Each cloud of rows lies close to a flat space through zero, with a little noise off it, and is much wider in some directions of that space than in others. After each cloud: how many dimensions does that space have?
In the rows, 128 means zero.

[[ 91 148  93  95 165 157  94 111 137 172 135 125 134 144 163 143 123 166
  112]
 [126 109 135 102 145 120 131 116 105 137 149 118 139 103 129 149 117 138
  130]
 [106 176 148 127 183 174 102 164 199 143  84 157 113 138 147 140 108 115
   83]
 [ 90  71  39  11 196 178 170 112 125 129 149 121 183 121 232 204 140 155
   65]
 [123 100 134 101 158 134 158 151 139 136 120 124 144 117 147 144 145 122
   98]
 [161 114 145 144  69 146 144 127 128 111  72 137 134 104 122  99  97 160
   90]
 [122 152 130 140 123 129 123 121 143 115 119 140 111 140 111 126 120 107
  135]
 [125 132 176 137 148 109 121 139 129 157 133 121 117 118 101 124 140 118
  139]
 [117 149 110 117 148 154  83 125 126 152 136 127 137 117 152 138  97 167
  122]
 [122 129 136 118 112 158 127 112 144 151  78 139 128 125 132 116 110 163
   82]
 [110 142  81 119  91 126 121  65 105 116 137 133 119 158 122 127 119 145
  147]
 [119 117 113 108 131 117 174 106 129  84 136 138 124 142 119 157 141  78
  136]
 [122 119 124 115 145  95 143 107  99 115 172 121 125 128 111 151 139  99
  165]
 [134 134 130 145 101 159 138 141 165 119  70 146 123 140 136 104 123 136
   86]
 [101 107  73  80 130 153 148  94 124 140 120 130 148 143 168 143 138 159
   96]
 [116  90  40  76 127 170 155 118 129 110 128 124 170 142 206 150 138 164
   85]
 [131 141 109 140  84 152 109 114 130 134  93 135 128 136 135 100 109 171
  107]
 [140 147 164 170  97 159 127 165 183 141  45 148 111 140 119  78 129 139
   78]
 [125 135 144 130 173 156 111 182 170 162 107 127 136 120 159 125 136 136
   91]
 [124 119 128 112 110 158 133 113 137 151  79 135 137 123 141 115 114 172
   79]
 [129 106 114 106 123 149 132 125 119 140 117 124 148 114 155 126 123 166
   99]
 [136 179 143 173  75 102  92  71 102 102 135 143  87 139  59 110  85 115
  188]
 [111 105 105  94 176 116 146 139 123 131 174 114 143 133 153 163 162 104
  136]
 [119 132 126 130 160 135 105 164 146 160 138 119 133 134 152 123 147 139
  118]
 [138 172 152 157  86  97  91  60  86 107 147 137  92 118  59 124  75 122
  190]]
 -> 7

[[143  92  80 180 144 116 129 102 125  93 169 111 133 111 132 168 147 146
  153]
 [197 101  73 141 132 134 126 133 112  80 193  90 129 106 138 166 119 135
  146]
 [156 143 176 150 154 150 157 123 163 153 103 147  86 130  92 126  74  98
  140]
 [101  81 161 115 144 142 142 119 174 149 122 110 115 140 145 146 140 100
  122]
 [130 185 113 140  95 162 110 111  55 144 109 142  85 164  86 142 142 154
  112]
 [127 105 119 122 139 111 138 124 174 121 151 113 158 133 115 138  94 129
  131]
 [147  73 108 143 152 156 173 144 133 147 131 168 162 136 138 113  82 140
  175]
 [144 132 131  86 136 125 137 117 106 114 135 109 170 133 138 153 108 105
  118]
 [117 135 133 107 127 154 120 164 162 157 126 113 134 113 139 111  72  71
  111]
 [145 147  92  74 197 118 164 190 122 134  83 130 180  99 118 102 139 115
  158]
 [166 113 132 132 203  21 150 112 128  50 116 188 212  91  93 104 157 150
  175]
 [130 168 105 131 109 153 123 139 104 165 104 129 110 123  94 121 124 116
  134]
 [ 78 152 168 121  85 145 108 133 115 147  93 131 124 150 140 100 168 141
   90]
 [104 110 174 124 119  98 107 124 163 121 116 148 165 102 162  62 189 145
  139]
 [104 147 151 135 106 136 137 126 164 157  93 151 110 144 116 135  91 114
  124]
 [103 118 162 108 121  85 121 123 111 118 122 145 174 125 158  79 156 133
   98]
 [ 81 131 156 112 104 131 122 136 103 152 100 148 139 139 125 114 114 100
  107]
 [172 132 102 163 153 159 125 120 171 105 144 122  97 117 149 156 141 148
  164]
 [ 95 104 169 136 113 132 121 143 166 157 131 119 119 129 129  82 118 104
   92]
 [110 137 151 149 126 112 130  92 198 151 112 115 134 107 155 115 156 121
  136]
 [108 106 119 127 119 102 115 114 112 129 147 144 157 130 140 101 138 148
  130]
 [184 133 103 139 153 133 143  94  95 135 122 144  92 142  87 149 145 110
  124]
 [136 139  87 158 160 162 103 103 110 125 127 157 125 136 127 132 163 147
  159]
 [136  96 149 118 196 158 145 142 162 157 115 114 141 103 136  94 142  74
  142]
 [159 120  73 126 217  97 152 122 151 115 124 126 158  93 126 134 165 123
  173]]
 -> 16

[[138 141 142 107  66 133 124 161 154 167 117 138 126  96 139 169 107 124
  184]
 [135 129  73 184 113 138 102 149 107 103 117 114 128 135 130 153 164 108
  149]
 [140 128 152 110 111 119 136 126 128 125 143 129 123 127 136 105 110 129
  113]
 [128 118 172  89 148 129 155  98 117 126 152 128 139 150 121  77  96 129
   90]
 [127 129 127 147  76 168 128 169  97 136 103 127 160 143 113 153 121  87
  179]
 [106 122 156 113 166 118 141 116 127 137 120 147 128 121 111 106 126 139
   98]
 [117 111 118 154 179 159 141  98  79 111 128 122 169 170  91  96 136  93
  114]
 [128 138 169  78  96 140 142 144 142 144 127 124 134 139 137 132  89 138
  137]
 [ 99 116 180 119 136 138 154 140  93 137 103 160 158 135  93  92 110 105
  110]
 [119 125 173  82 154 145 158 106 108  99 146 107 144 194 126  73  93 136
   72]
 [125 134 114 109 157 116 124 107 163 144 135 123 111 112 139 145 133 157
  129]
 [155 134  85 153 105 117 105 128 142 114 149 109 108 119 154 150 149 131
  146]
 [125 122 126 123 183 100 129  89 148 132 142 138 109 110 127 108 139 152
   97]
 [ 97 123 187 113 131 126 149 151  99 117 102 156 142 141 107  87 112 123
   83]
 [146 124  76 152 154 128 114  93 149 150 148 119 125 106 130 156 150 124
  166]
 [152 136  79 149 103 122 102 134 148 117 141 103 106 120 157 162 148 138
  153]
 [131 130 141 106 137 106 130 118 143 110 143 122 104 134 147 109 122 155
   87]
 [139 165 132  75  28 152 117 195 182 165 105 108 112 114 167 220  95 151
  211]
 [157 136  59 161 121 127  97 120 150 123 149  97 109 116 153 173 157 135
  166]
 [130 136 145 111  93 132 131 150 141 158 116 141 131 104 128 149 112 123
  163]
 [122 123 129 137 155 111 127 118 117 102 131 128 119 139 127 100 141 139
   85]
 [139 155 129  86  69 148 120 165 159 138 122 100 116 141 161 182 103 147
  169]
 [114 114 154 137 151 122 140 123  88  91 128 134 137 159 113  72 130 122
   66]
 [100 131  97 140 194  96 112 107 169 143 111 149  95  83 126 155 167 168
  114]
 [121 113 116 139 205 113 136  71 129 128 149 133 128 123 111  97 145 134
   95]]
 -> 6

[[131 127 124 127 119 132 127 142 130 121 140 117 128 120 127 136 119 130
  119]
 [105 120 113 112 114 159 115 129 139  98 130 133 137 131 127 123 111 111
  143]
 [131 134 130 128 158 122 109 138 123 114 125 136 153 140 121 150 134 160
  115]
 [130 108 133 129 154 172 135 118 143 135  79 144 126  89 123 122 160 121
  173]
 [ 94 139 147  95 104 100 127 100 104 146 137 136 128 175 162 112 128 117
   98]
 [106 121 160 120 149 144 115  84 144 181 105 181  92 136 131  70 167 146
  180]
 [146 136 125 147 137 116 127 139 131 130 160 114 123 116 121 135 106 138
  109]
 [135 126 133 129 104 119 141 155 126 144 139 110 130 126 125 149 132 150
  113]
 [112 119 113  82  71 129 168 143 118 141 103  91 142 102 136 141 127 113
  137]
 [135 112 135 128 150 143 113 137 108 132 128 146 127 124 107 123 144 132
  130]
 [140 129 125 125 139 125 135 127 137 140  95 127 126 100 114 123 145 143
  159]
 [145 141 119 141 151 105 131 118 126 125 131 124 126 124 121 122 120 130
  132]
 [126 127 139 128 140 128 110 131 128 130 125 143 137 138 118 133 137 149
  121]
 [114 128 113  76  66 110 125 147 108 107 132  97 136 120 126 128 101 103
   99]
 [ 99 117 132  99 116 167 122 140 151 122 100 128 163 109 133 158 130 151
  132]
 [141 103 137 136 167 165 150 115 136 168  68 152 118  85 109 110 182 137
  201]
 [134 145 126 127  92  89 158 114 126 137 112 106 112 134 153 120 134 105
  125]
 [127 142 130 123 133 112  81 152 127  84 151 124 163 141 118 165  96 153
   60]
 [126 131 122 139 132 145 132 122 142 115 134 124 116 121 149 127 123 110
  136]
 [125 117 125 102  80 125 145 152 109 138 137 101 122 114 128 130 122 112
  110]
 [114 128 119  84 110 128 126 123 126 125 100 124 121 107 129 108 135 121
  152]
 [104 130 118 112  97 149 105 133 177  87  78 131 168 124 114 150 119 146
  141]
 [148 131 137 135 137 106 144 122 123 156 109 124 123 111 118 125 143 137
  131]
 [148 147 139 146 170  94 132 138 108 150 160 121 137 142 136 154 132 171
   97]
 [137 117 154 148 191 136 101 112 115 156 137 174 123 135 101 108 147 152
  132]]
 -> 11

[[129 118 122 129 145 113 121 134 151 135 177 127 114 200 100 105 108 153
  157]
 [ 95 104 135  58 129 143 157 121 162 143 124  94 132 132 121  94  94 124
  143]
 [133 112  98  88 119 118 134 145 148 145 139 129 129 159 100 112  88 178
  149]
 [136 152 133 133 143 107 134 123 139 118 110 133 135  94 161 126 162  91
  112]
 [111 118 169 119 129 154 135 130 116 116 122 123 138  82 117 114 137  98
  118]
 [187 126 123 169 133 134 104 102 110 149 129 162 167 154 118 192 100 218
  116]
 [128 131 138 153 116 127 123 134 112 114 112 152 128 142 134 146 114 141
  101]
 [ 94 142 167 119 151 110 147 147 149 115 137 136 115 146 107  96 117 109
  133]
 [138 119 138  93 166 113 131 143 155 142 154 130 140 159 102  94 107 145
  156]
 [125 130 129 101 151 126 131 129 137 164  77 106 124 141 170 154  93 131
  107]
 [109 115 161  98 137 147 149 108 144 122 122 116 145 105 128 101 125 102
  126]
 [138 165  82 125 136  87 130 131 142 155 104 109 111 137 152 166 128 147
  128]
 [ 83 161 172 115 187 100 148 132 168 129 145  88 104 124 131  92 164  47
  151]
 [ 99 125 177 156 135 150 119 136  93 133 123 121 114 132 109 159 108 124
  113]
 [141  70 157 155 128 189  94 131  76 133 119 141 134 158 151 142  93 128
  101]
 [161  95  46  97  80 136 118 136 128 138  98 128 126 159 185 125  98 149
  114]
 [166 114  23 103  85 110 134  99 170 123 137 127 133 184 175 109 126 157
  143]
 [141 143 125 159 150 122 111 124 124 137 117 122 115 135 168 149 148 100
  119]
 [144 116 160 134 151 143 122 124 117 135 121 134 141 134 137 138 112 129
  112]
 [147 141 152 114 145 107 138 137 145 122 136 164 164 113  92 112 119 160
  136]
 [144 132 136 173 112 126 119 132 110 102 127 174 135 140 137 145 124 147
  109]
 [ 88 124 149  67 139 144 149 139 139 141 128  83 129  68  99  88 142  86
  149]
 [162 150 163 204 154 122 111 101 112 117 142 162 144 143 130 174 148 143
  113]
 [ 78 148 165 142 156 123 137 113 142 151 153  84  93 170  88 142 114 126
  152]
 [171 110 122 141 138 132 103 141 108 141 168 150 142 154  90 130 118 175
  147]]
 -> 9

[[ 55 109  81 171 141 126  90  87 109 108 133  86  89 179  87  87 137 149
  112]
 [153 109 152 123 144 114 126 140 133 130 102 144 143 109 147 134 147 129
  162]
 [163 168  91 170 123 103 105 140 116  78 153  87 127 155  92 112 163 113
  113]
 [139 136 131 126 121 113 166 130 136 123 123 128 132 109 140 119 122 134
  145]
 [147 116 120 122 117  85 169 171 122 119  86 137 101 137 146 147 178  93
  122]
 [149 144 135 159 130 128 103 109 113 116 141 124 149 133 161 148 129 124
  174]
 [157 123 113 106 126 118 143 168 158 139  88 175 150  98 131 185 114  99
  120]
 [137 147 107 125 126 113 143 128 142 106 124 109 103 140 111 114 129 118
  118]
 [148 147 137 108 118 137 112 161  90 128 164  96 125 126 126  92 179 129
  119]
 [130 130  99 131 145 135  84 125 115 117 165 119 133 156  96 132 154 122
  100]
 [141 146 129 149 152 171  57  95 119 157 166 126 188 129 140 176  90 137
  121]
 [134 133 152 144 129 130 134 104 128 131 138 121 137 136 139 129 118 134
  123]
 [140 129 141 132 129 111 137 126 126 134  97 103 115 130 150 124 138 122
  133]
 [166 141 170 125 142 143 122 160 136 117 138 152 144 113 119 122 144 135
  126]
 [126 145 126 158 126 112 151 137 122 108 108 106  98 147 131 111 144 128
  123]
 [108 119 152 152 159 148 115  85 120 145 147 120 143 138 137 122 113 162
  124]
 [132 115 147 101 118 128 141  81 141 153 137 138 175  75 172 129  78 150
  208]
 [102 128  83 149 128 104 150  99 123 122 115 107 106 151 145 140 121 122
  139]
 [ 99 135 135 160 115 121 147 115 111 113 129  93  95 155 122  88 137 140
  112]
 [126 137 138 142 122 147  84 124 110 113 164 106 125 152  96 100 146 132
  104]
 [ 98 126 119 118 114 139 147 101 147 127 147 138 124 127 109 119  85 136
  115]
 [112 111 121 134 142 110 142 136 104 114 137 114  87 170 116 106 188 126
   93]
 [ 87 105 160 161 114 131 141  97 116 144 118 113 129 131 137 104 108 153
  124]
 [138 135 126 104 130 137 135 117 143 145 145 122 142 124 110 135 106 126
   81]
 [160 127 153 120 128 116 137 131 115 121 148 128 147 114 148 116 159 133
  159]]
 -> 12

[[111 135 118 134 139 123 133 123 108 137 126 134 140 137 125 134 131 110
  138]
 [128 127 124 123 124 123 111 130 139 133 133 132 123 129 141 133 119 144
  115]
 [157 138 144 137 125 136 143 147 148 132 131 115 104 117 107 112 137 122
  108]
 [116 110 137 131  82 132 121 133 128 125 122 136 121 137 172 100 110 154
  130]
 [152 123 139 111 133 145 119 129 136 131 133 120 127 103  88 130 129 117
  124]
 [134 106 105  96 144 131  77 115 121 132 151 141 164 105 119 165 113 145
  133]
 [102 134 113 152 108 115 158 140 109 118 106 126 144 164 154 102 135 125
  158]
 [134 141 112 133 138 124 122 126 121 133 127 130 137 134 135 125 128 141
  139]
 [ 68 118 114 114  98 121 101 115 110 130 107 139 147 166 183 119 102 146
  151]
 [121 145 124 163 124 132 170 135  93 142 118 131 137 142 121  94 144  95
  155]
 [126 140  94 148 153 108 146 137 109 126 127 129 157 142 118 141 146 115
  148]
 [128 144 128 132 127 140 132 125 117 134 121 125 135 134 126 107 131 125
  147]
 [110 141 126 146 113 134 150 109  91 131 100 135 134 148 146  90 125 127
  170]
 [130 124 141 146 128 121 161 133 127 127 126 129 109 124 113 127 138 103
  115]
 [138  99 133 119 124 128 115 137 140 120 153 133 133 107 124 151 127 130
  109]
 [122 133 152 136 115 134 147 129 134 128 118 121 104 133 131 110 129 117
  120]
 [132 132 147 132 139 130 138 130 139 136 138 126 106 116 112 138 134 106
  103]
 [117 122  91 142 141  86 126 144 136 124 137 140 136 147 153 162 128 143
  110]
 [131 136 152 141 115 141 159 136 133 119 118 114 113 132 123 101 142 112
  131]
 [151 113 145 119 125 132 113 132 155 123 149 128 110 104 130 142 124 144
   98]
 [113 116 102 114 145 115 105 129 117 137 137 138 154 126 114 161 123 117
  128]
 [123 141 111 123 145 117 126 123 127 121 119 124 139 140 126 138 132 136
  139]
 [126 127 144 158 113 134 157 136 113 139 135 134 117 127 136 105 136 106
  127]
 [ 55 114  86 169 106  88 163 131  67 123 109 154 173 185 187 123 131 111
  176]
 [116 109 108 133 132 112 130 128 108 126 134 142 149 129 125 148 129 117
  136]]
 -> 9

[[159  88 146 136 145 129  81 128 126 160 120 113 148 135 125 156 100  71
  137]
 [125 141 132 161 149 132 172 181 140  96 107 149  85 130 100 162  98 109
  105]
 [144 149 122 143 153 142 170 131 118 109 149 121  99  91 145 137 110 164
  119]
 [139 104 146 108 133 129  69 112 118 162 140  97 167 111 104 137 122 114
  140]
 [106 129 108 149 102  96 140 145 144  98  95 184 112 188 140 117 132 106
  139]
 [171 123 113  77 100 168  87  62  87 153 141 121 145 126 133  93 134 147
  146]
 [131 126 125 144 135 153 139 128 122 124 127 132 120 129 109 154 123 106
  115]
 [ 47 136 106 178  99  56 131 151 153  74 103 202 128 192 129 118 160 123
  156]
 [108 148 122 142 130 130 174 136 137 109 132 134 108 127 153 117 152 148
  118]
 [107 109 145 122 124 109  93 133 144 150 122 112 161 139 119 126 147 104
  134]
 [125 130 131 106 122 145  91 101 102 135 146 119 145 107 107 108 149 150
  146]
 [ 88 130 106 135  88 103 138 116 147 115 112 163 138 184 154 101 171 121
  136]
 [126 134  99 172 117  91 194 144 159  95 103 176  93 186 219 114 128 118
  130]
 [113 157  82 113  75 126 160  88 120  99 122 175 115 174 170  73 168 171
  141]
 [ 97 147 112 123 111 129 136 104 120 113 144 137 134 126 129 106 166 164
  135]
 [161 127 140  99 142 186 119 113 106 155 143  88 132  85  76 155 110 126
  103]
 [ 90 119 109 106  73  98  62  86 115 127 121 166 169 177 117  83 172 132
  172]
 [ 73 158 116 191 135  89 200 192 159  58 102 187  75 158 139 131 138 132
  122]
 [204 115 146 101 158 172 103 125  97 156 136  93 118  81  98 156  64 120
  118]
 [ 70 134 136 160 130  58 153 198 182 101  99 148 125 154 114 146 121 116
  117]
 [211 114 141 116 161 188 131 131 105 154 127  99 102  95 107 171  62  98
  101]
 [107 127 130 157 131 109 149 167 151 108 103 152 109 157 131 136 129  99
  122]
 [ 47 122 128  94  77 109  36 105 121 137 122 144 196 154  22 115 185 122
  152]
 [160 115 126 132 133 133 153 138 145 143 113 122 119 145 151 148 101  97
  107]
 [193 100 160  76 158 175  33  96  79 186 163  59 170  45  31 177  62 126
  127]]
 -> 8

[[ 99 126 163 110 159 122 164  97 103 142  77  97 127  84 107  68 144 108
  128]
 [111 137 144 125 139 120 121 108 113  97  86 102 140 123 114  98 156 115
  120]
 [137 117 121 128 121 133 144 148 137 164 160 149 119 121 138 141 109 140
  141]
 [113 108 147 104 160 120 180 131 127 196 111 121 108  87 122  87 125 129
  138]
 [ 81 134 165 102 150 125 159  99  92 121  89 105 125 101 104  80 140 109
  127]
 [107 132 146 116 140 121 137 111 117 121 100 106 137 114 112  94 138 115
  126]
 [118 116 144 120 147 127 157 130 127 167 122 129 119 105 123 104 125 126
  132]
 [151 141 137 148 155 114  91  90 141  93  60  87 147 119 113  93 172 117
  109]
 [ 92 125 142 106 113 137 158 135 103 136 156 146 122 133 133 133 105 119
  137]
 [111 151 135 127 100 140 101 113 102  47 125 119 141 157 127 137 140 117
  114]
 [137 125 133 123 142 120 136 127 139 152 122 119 123 111 126 115 127 128
  132]
 [146 134 126 141 139 123 113 115 138 118 106 114 132 128 120 121 142 130
  124]
 [129 134 129 132 127 127 118 122 127 112 120 120 132 132 128 128 134 128
  126]
 [139 147 135 141 128 128  87 100 114  52  79  90 153 146 115 121 162 110
  108]
 [119 141 111 127  86 140 103 147 119  81 175 156 137 165 146 176 115 132
  126]
 [126 134 120 128  89 144 122 147 124 101 179 160 124 155 142 176 107 135
  132]
 [ 89 111 163  96 163 117 196 123 111 203  97 115 103  75 109  64 120 116
  143]
 [ 82 117 153 102 134 133 180 129 109 170 143 136 112 103 126 108 106 126
  146]
 [100 105 179  95 213 103 206  95 128 237  43  80 112  31  88  12 148 109
  139]
 [106 131 134 121 104 140 133 136 111  96 152 143 127 153 136 144 114 127
  131]
 [116 135 144 118 147 123 135 110 118 124  95 109 131 115 117 101 144 113
  123]
 [157 121 128 142 154 113 121 117 149 152  94 113 126 106 125 111 148 131
  125]
 [154 152  99 157  93 141  64 127 136  40 144 133 156 186 140 179 141 134
  113]
 [158 141  96 146  96 141  75 137 139  68 163 147 145 175 146 186 130 139
  120]
 [124 131 118 133  91 145 113 144 124  93 170 152 132 167 142 177 110 138
  130]]
 -> 3

[[170 119 125  93 182 170 112 101 120 143 120  64 123 121 143 133 120 160
  145]
 [102 147 137  88 229 204 104 219 136 153 169 115 158 157  98  90  99 126
  165]
 [114 137  91 140 163 208  87 152 116 175 147 141 128 115  90 111 145 170
  110]
 [105 150 139 139 121 138 139  68 105 148 117 175 169 122 137 181 139 131
  121]
 [139 186 111 141 127 122 117 109 132 122 131 116  80 153 141  84 146 128
   79]
 [118 104 119 111 124  92 127 126  98 157  86  97 158 159 103 157 147 106
  139]
 [120 113  75  77 145 188  59  92 108 150 103  75 106 132 115 122 113 120
  184]
 [ 94 192 120 163 111 124 102 164  77 120 113 143 124 125 147 175 160 148
  197]
 [117 124 129 130 128 190  99 104 123  73 144 133  90 169 149 146 112 120
  166]
 [ 73 126 172 117 103 100 187 162 144 142 132 195 162 122 132 104 119 172
  146]
 [123  95 102  86 185 112 154 121 143 123 158 167 125  78 161  97 142 165
   85]
 [158 159 101 174  82 150  66  89  80 107 114  83  94 160 123 137 125  51
  163]
 [114  81 134 150  90 132 156  92 130 133 111 109  88 119 104 157 122 151
  116]
 [ 99 124 162 134 106 160 137 136 170 140 130 179 116 135 124 164 108 149
  135]
 [140 129 178 129 145 130 175 122  71 180 129 112 145 207 144  64 128 134
  142]
 [137 160 167 104 136 108 187 145 181 123 139 172 185 136 155  99 118  94
  170]
 [143 119  90 217 152 134  92 143 137  97 130 174 160  95 146 104 170  73
  150]
 [169 132 130 106  87  85 147 142 165 162 163 164 108 105 146  78 119 146
   69]
 [ 99 148 173 111 180 105 155 120 130 145  88 104 184 134 158 146 117 137
  193]
 [137 114 146 146 116 107 121  89 119 132  65 128 160  72 110 165 135 133
   97]
 [114 144  87 137 142 183 148 145 133 157 143 180 143  77  91 143 162 132
  150]
 [ 91 159 177 168 143  92 167 125 182 167 128 125 119 132 115 168  78  44
  130]
 [ 91 151 138  98 108 170 137  99 111 137 159 124 147 139 125 138  93 181
  151]
 [147  73 102  91 117 106 123 121 181 171 129 147 133 149 118 153 147 146
   61]
 [170  62  19 215 142 140  86  55 156 105 145 135 132  97 160 140 197 109
  112]]
 -> 17
